Every row belongs to one group in each of 4 separate groupings. Each group adds its own fixed numbers to the row, and there is some noise. The rows also spread widely along 11 directions, which tell nothing about the answers.
Known rows, each followed by its group in each grouping:
[  1  -5  30 -10   5 -18  -6  16 -14   9  35 -22   5 -41 -14 -42  30   8
   5 -14 -20  19  -4  25 -30   4   1]
(2) (0) nila Mokuf
[ 12  -1  -4   3 -18   1  16  14   2  18  20 -26  31 -32  -8  -9  52   7
  -1  27 -20 -44  20 -14  -9  11  12]
(3) (2) Fes Mokuf
[ -2   2  -8   6 -29   1 -28 -18   2  16 -31  -2  -4  12   8   1 -28   1
  -9   6  -3  32 -15  -1 -22 -28  10]
(2) (2) pip dek
[  6   8  -2 -15   6 -14   8  10  -6   9  15  -8   8  -6 -16 -21  12 -10
   3  -7   8   2 -16  15  11  11 -12]
(0) (1) pip nuf
[-33  15  -2  -7   2   3 -22 -25  33  21  12  30   8   6  36  -8 -17 -24
  28 -19  21  20 -11  -7 -22  -9  53]
(1) (3) Fes reves
[  2  -9   7  22 -15  -9   9  -7 -11   3  -1 -42  -4 -32 -48 -10  10  19
 -27  11  -2 -20  21 -14   7  12   0]
(3) (0) nila nuf
[-25  14 -13   4   4  14  -4 -12  21  -5  10  -8   5 -11 -12  23  -4  -4
  -6   4  24 -14  -7  -9  -7   1  31]
(0) (4) Fes dek
[ -3   0  -6  -1 -16   9  -6 -12   3  21  17  -1   0  12  21  -8   5  -5
   1   9 -13  51  -8  19 -20  -9  13]
(1) (4) nila reves
[-11  26   9 -10  11 -10   3  -9 -25  -1  36 -15  16  -6 -12 -20   8 -26
   1   4  25  24 -15   2   6  18  -9]
(0) (3) Fes reves
[-32  -2   9  28  16 -13  -1 -16  19   7  -9 -12 -25 -26  -9  27 -21   2
  12  15   3   0 -13   6 -18  -5  19]
(2) (1) nila Mokuf
[ 23  30  -1 -24 -21   6 -55 -15  20  11  -5   0  33   0   8 -59 -21 -13
 -14 -23  17  -1  -6 -29 -30 -23  13]
(2) (1) Fes Mokuf
[ 12  35  19  -3   7 -18   1 -23  11 -10 -24   2  16   1 -12 -17 -28 -11
   9  -9  47 -16  17 -29  15  14 -20]
(3) (3) Fes dek
[  2  27  15  -9  17  -8 -15  -2  18 -17  -2  -1  10  -1 -14 -14 -19  -4
   6 -20  44 -20  -9 -14  -6   3   0]
(3) (4) nila dek
[-17  -2   3  11 -14 -30  17  -5 -14  19 -16   3   6   8 -11   3  -7  -7
   3   9  14  -5   8 -22  27   9  17]
(3) (2) pip Mokuf
[ 10   4   3   2 -19 -18 -11 -14  -1  13 -27   3  13  -2   4 -16  -2   8
   4  -5  17   3  19 -33 -15   2  10]
(0) (2) pip dek
[ 19  10  -5 -25  -2  -2  10  20   0  -5  12  -2  30   0  -2 -13  31   5
   5 -21  18 -29   9  -5   1  15   5]
(1) (2) pip dek
[ 30   2   7   2 -15 -16  13  -7 -17 -13 -16 -30  12 -11 -55 -31  -6  25
 -37 -13   9 -22  33 -12  38  14 -23]
(0) (0) nila Mokuf
[  3 -12   1  -6 -25 -33  -8   8  16  30 -26  32  12  22  26 -13   7   1
  20  -2 -13  10  -9  -8   2 -14  26]
(2) (2) nila dek
[-29   7   2   9   9 -21   6 -17  31  14 -27  29 -11  16  12  27 -41 -19
  22   4  14   0 -21  10  27 -13  17]
(2) (3) Fes Mokuf
[  1  11  -6  -5  10  13   3 -13  34  -9   4   1   8  -2 -18  -4 -14  -3
  -5 -18  15 -24   2   8  19  -1  14]
(1) (4) Fes reves
[ 10   8  10  -2 -13 -24   4  -1 -22   9  -5  -3  10   9   0 -17   4   3
  -1   6  12  12   9 -13   5  10 -17]
(0) (3) nila Mokuf
[-16  -3   2   8   2  33  -6 -13  42  -7   5  11 -21 -39  33  37 -10  23
  18 -18  -5  -4  21  25 -54 -13  44]
(3) (0) Fes Mokuf
[-11  10  11   2  22 -15 -14 -10  38  -7 -13  30  -6   0  28  10 -21  -2
  38 -26  36  -8  -7  -5 -17  -3  31]
(0) (2) nila reves
[ 19  25   3   4   9   4  22  -8  -9 -19   0 -32  -3   0 -19  10 -14   1
  -6  13  11  13   0  34  14   6 -43]
(2) (2) nila Mokuf
[ -3  28  -6 -10 -10 -11  -2 -14 -25  -9  -4   4  19  19   0   7 -15 -18
 -14   1  57   7  10 -38  22  15   4]
(0) (0) Fes Mokuf
[ 33  26 -25 -20 -41  22 -38  23 -22   5  13 -32  42  24   8 -17  24  -9
 -37  29   5 -17 -29 -19 -18 -20 -14]
(3) (2) nila Mokuf
[ -1  10  -6  16 -17 -25 -15 -13 -10  29 -28 -21  13  16 -22  -8 -17 -20
 -16  45  20  -3 -18 -38  18  -8 -14]
(0) (4) pip Mokuf
[ -4  19  23  25  -2 -13 -30 -36 -16   6 -10 -48  -5 -43 -32 -19 -23  -8
 -11  32   3  48 -10  -1 -35  -6 -30]
(0) (0) Fes dek
[ 17 -18   2  18 -27 -14   3  -9   9  24 -24 -13 -10 -11  -7  -9   7  21
  -9  16 -27   9  18   1  -3  -7   0]
(2) (0) nila nuf
[ 18  16   8   5   4 -15 -15  20 -26 -29 -20   1 -13  22  26  58   3   5
  -2  38  46   1 -25 -16 -20   0 -46]
(0) (4) nila reves
[-24  -4   4  24  -4 -22  -1 -37  38  27 -26   8 -13  -2 -21 -15 -35   1
   7 -10  14   3  16 -21  13  -2  42]
(2) (4) nila nuf

New rows, each followed by its group in each grouping:
[-35  13 -20  16 -13  18  -8 -44   7  27  11 -30   4  -6 -39 -24 -34 -17
 -26   2  11  22   2 -11  10  -7  41]
(0) (4) pip Mokuf
[-21  11  -3  11  -1  -4 -23 -23  13   8 -13   7  -8   4  12  19 -30 -23
   4  17  19  25 -29   0  -4 -17  18]
(0) (0) Fes reves
[ 21  12  -9 -29 -19  13  16   6 -31  18  61 -27  33  13 -10 -58  43 -15
 -19   0 -22  55  -3  34   9  14 -13]
(1) (4) nila reves
[-22  -3  20  15  34  -7  27   8   0 -30   4  -2 -31 -28  -6  53  -1  14
  21  -5  23 -18  -1  25  -7  14   1]
(3) (2) pip reves
[-15  12  -8 -10 -10   2  17   0 -14   6  15   7   1  20  13  18  -4 -17
  -1  10  -1  30 -17  30  18  -1  -1]
(2) (3) Fes Mokuf
[ 20   6  -9   3   1  -4  17  -4  22  -6 -17  -6   6  -2 -18   1  -8  15
  -6  -5  11 -37  15  -4  23   7  -5]
(0) (1) nila Mokuf
[-36  -7  21  40  17 -21  19 -33  -5 -12 -16  -2 -47 -14 -18  43 -35  15
   7  10  19  37  10  11   0  11   3]
(0) (4) nila reves
[-43  -8 -14 -17 -11  -4 -16  20   6   3   8  31   0  13  16  36   5 -10
  -4 -13   8  -6 -41   4   4 -18  61]
(2) (0) Fes dek
[-12   3   8  10  20  -2  17  -2   1 -31 -15  -5 -22 -11 -20  48 -17  21
  -1 -10  32 -15   8   6  -4  12  -9]
(1) (4) pip dek
[ 11  -7   3  15 -28 -12 -12  -1   5  26 -29  -4  -3   8  13   3  -6  10
  -3  31 -23   1  -7  -1 -10 -23 -13]
(3) (3) nila Mokuf
[ -9  -4   8   1 -14 -11  -7   5  -4   7   2  -5   1 -19 -14  -8   9   9
  -7  -3  -4 -16  -3  -4  -6  -1   9]
(3) (3) Fes nuf
[-28  10   1  18   2   2  -6 -34  33  22  -8  -1 -11 -19   4   6 -31 -15
  19  12  -8  31 -11  16 -20 -12  23]
(3) (1) Fes dek
[-13  22  -6   5  -2   2  19 -28   3  14  15 -15  15  -5  -8 -10  -7 -21
   5  10  12  21  15   1  13  13  16]
(2) (2) Fes Mokuf
[ 12 -15   6   5 -14  -5 -32  16  23   1 -22  -1  -4  -1  -9  -4  -4  18
 -16   4 -15 -33 -26  -1 -12 -31   3]
(3) (4) nila reves
[-25   7   1  19  -1 -12  33 -32  14  38  11  -2  -1  -3  15  -2   0 -14
  28  19   3  32  27  -4   2  19  28]
(2) (3) nila Mokuf
[  1  12 -14   6 -24   1 -20  13 -44  -9   4 -44  15   7 -24  19  13   3
 -41  35  13 -12 -27 -18  -3  -7 -16]
(1) (2) nila Mokuf
[ 19  19   7 -15   6  -3   3  17 -22 -10  28 -42  27 -22 -41 -22  22 -11
 -22  11   1 -16 -20  21  16   8 -36]
(1) (0) Fes Mokuf
[  8   2  -2  -6   2  -1  17  -2  25   7   1  -1   8 -14 -10  -9   8   6
  10  -6 -16 -11   1  30  12   2  -4]
(0) (3) Fes dek
[ 11  20  -7 -21 -12  25 -43  -7   8 -15   2   6  -4  -4  19  -7 -23   6
 -11 -28  10  26 -20  23 -44 -23  -2]
(0) (1) Fes nuf
[-39   5 -22  10  -5  10 -15 -18  48  26   5  10  -1   3  15  10 -13 -13
  17  -7  12  -5 -17  -4 -10 -15  72]
(2) (2) nila nuf
[-21  -8  -8  10 -28 -32  21 -22 -24  40  -3 -10  12  10 -34 -35  -2 -14
  -9   4  -7  34   8 -10  43  13  19]
(1) (2) pip nuf
[  5  22 -23  -9 -13  37 -15   2 -16  -6  22 -37  14  -2  -1  18  10  -6
 -29  15  23  -6  -9  -3 -23  -5   0]
(1) (0) pip Mokuf
[-10 -13  24  18  -3 -21   7 -13   6  -6 -18  -4 -18 -38 -35  -9 -16  26
   1 -23 -11  -8  18  15   4   2   7]
(3) (2) Fes nuf
[ 17  -2   4 -23 -16   1 -12  15  25  18   2  28  19  -4  39 -18  17   1
  18 -17 -13  -8   4   9 -21 -14  23]
(3) (0) Fes Mokuf
[ 26   8  -7   7 -15  11   1 -11  21   7 -10 -18   2 -10  -6 -14  -1  15
  -8   4  -5 -10  20   0 -11   0  -9]
(3) (1) nila nuf
[-10  33  -5 -20  -6 -12 -12   2 -30 -10   6  11  23  37  11  17  -3 -29
  -6  10  56  21 -24 -29   6   8  -4]
(1) (4) Fes dek
[ 20  14  -2 -10   4   2  -7  -3  22   5   4   4   6   8  25  -7   0 -10
  15   0  12  13 -11  15  -7  -5  -3]
(0) (0) nila reves
[-30   6  17   9   1 -26  -4 -17  -4   4  -9   6  -7   3 -21 -10 -37  -3
  -1 -18  21   5  -7  -7  19  -1  18]
(3) (3) nila Mokuf
[ 30  12   8   2  12  -5  10   0  36 -10 -24  12   3  -1  24  16   1  18
  25   0  33 -37  31 -16 -14  11 -10]
(0) (4) nila Mokuf
[ 15   3  10  -3  -3   3  23  -5 -17 -34  -3 -11  -8 -19 -31  11  -1  34
 -21 -18   9   3  33  14   6  18 -23]
(0) (4) Fes dek
[  6 -12  -2  -4 -18   5 -12   9  32  21  -9  27  -5  -5  49   8  14  20
  25  -5 -29  13   2  14 -51 -19  28]
(3) (1) nila dek
[ 18   0  18  19 -15 -23  24  -1 -30   6 -12 -18  -4  -3  -3  10  14  15
  -3  39   3  16  29 -14  -4  19 -36]
(3) (4) nila Mokuf
[ 11   7  -3 -22  10  -8  31  22   9  -4  15  13  16   8   3   9  25  -7
  16   1   4  -9 -10  27  25  13 -12]
(0) (4) Fes dek
[ -8  11  12   4   9  -8   4 -37  30  14   5  -1  -5 -19 -13 -48 -29  -2
  25 -38   3  40  15  29  -1   6  18]
(0) (2) nila nuf
[  1  12 -19  -6  -9  17 -12  -4  22   3  -1   9   6  13  29  20  -6  -2
   2  -3  21  -5  -2  -2 -12 -10  27]
(0) (0) nila Mokuf
[ -5  -9  -3  23 -11   3 -23 -20  47  13 -39   1 -11 -11   8  18 -21  26
   7   1 -10 -21   4  -8 -31 -24  23]
(1) (3) nila dek
[ 11   5   7   8  10 -29  31 -15  30  20 -19  10   8  17  -1 -11  -7 -10
  26   7   9 -10   9   0  42  13  -9]
(1) (3) nila reves
[-20  12 -37  -3 -19  36  23  -7  10  -5  14  11  -1  22  29  56   6   6
  -6   2  25   0  19 -10  -6  12  49]
(3) (1) nila dek
[ 14  15 -25   0 -24  10   0   1  -4 -12 -32   9  -1  31  24  59 -13   3
 -20  29  22 -15  -1 -18   8  -8 -10]
(2) (1) Fes Mokuf
[  8  15   0  -6 -25   2 -16 -23 -39  -3  21 -31  11  -5 -36 -53  -7   4
 -43 -14   5  46   7  -8  -2   8  -6]
(0) (1) nila reves
[ 45  16  -3  20 -26   2   2 -24  -8   4 -30 -35  10  -3   3  -2   0  19
 -11  36   6   6  39 -21 -16   6 -40]
(0) (2) nila Mokuf
[-18  15 -15   2   5  -1 -17   6  12 -16  -8   8  -6   6  10  46  -5   1
   0   1  55 -39 -19 -35 -12   2  28]
(0) (1) nila nuf
[-23   4  -7   4  11   9  21   2  -4 -30   6   6 -21 -12   0  63  -9  15
  -2  -4  20 -10   0  20   0  10  12]
(0) (1) Fes Mokuf
[  3   6  -1  -7  -2  -8 -12  11  -2 -10  -3   2  -4  10  -5   7  -4   6
  -8  -7  22  -3 -19   3  -2  -5  -6]
(0) (4) nila nuf
[ -2  -3   0  31 -13  -8  -4 -22  -9  -1 -33 -13 -19  -3  -5  36 -11  17
 -13  31  29  -6  23 -43 -14   4  -2]
(0) (4) pip reves
[  4   9   2  17   1  -8  36 -19 -18  12  -1 -25  -7 -10  -3  11  -2  -5
  13  32  -2  40  15  26   4  17 -30]
(0) (2) pip Mokuf
[ -5   6  -8   5 -24 -17  26 -35 -11  18  -8   6   3  22 -12 -26 -21  -2
  -2 -14  11  52  28   1  40  18  13]
(0) (2) nila nuf
[ 17  -6 -33 -11 -26  25  10  31  -4 -29  -9  -2   1  21   2  56  19  35
 -30   0  -3 -37  -9  21  12  -9   1]
(0) (2) nila dek
[  0  11   7 -10  10 -22  21  15 -38 -23  13 -19   0   1 -43   3   3   2
 -18  -2  11  11 -23  25  32  19 -35]
(0) (1) nila dek
[-19   7   3  -5  19 -15  21  13  17 -23 -11  35 -17  20  18  47 -18   2
  28 -25  39 -15 -14  21  20   7  14]
(3) (2) nila nuf
[ 25   8  23   4 -18 -29   6 -17 -35  17   0 -26  13 -15 -16 -52   8   9
  -6   9  -9  47  32 -10 -15  19 -35]
(1) (1) nila Mokuf
[ 16  41  -4 -12   9  38 -44   2   7 -38  10 -23   8 -22  21  37   1   0
  -7   7  49 -16 -18 -10 -65 -10 -13]
(0) (0) Fes dek
[  1   3  16 -11   1   6 -10 -27  31   3  14  15  -4 -17   9 -45 -17  10
  12 -56   3  34  28  19 -21   0  39]
(2) (0) nila reves
[ 15 -14  -1   3 -15   5  10 -12  21   2 -24  30 -22  17  38  22 -13  25
  13 -15 -14  35  21  32  -7 -10  10]
(1) (0) nila reves
[  5  -1   5   6 -13 -19  16 -30  32  32 -19  16   3  -7   4 -26 -10  -6
  18  -5  -4  14  30  -4  18   4  21]
(2) (0) Fes nuf
[ 27 -18  24   3   2 -32  22  18  14  23  -5   5   5 -43  18 -11  45  20
  36  17 -40 -10  21  17 -26   9 -20]
(0) (1) Fes Mokuf
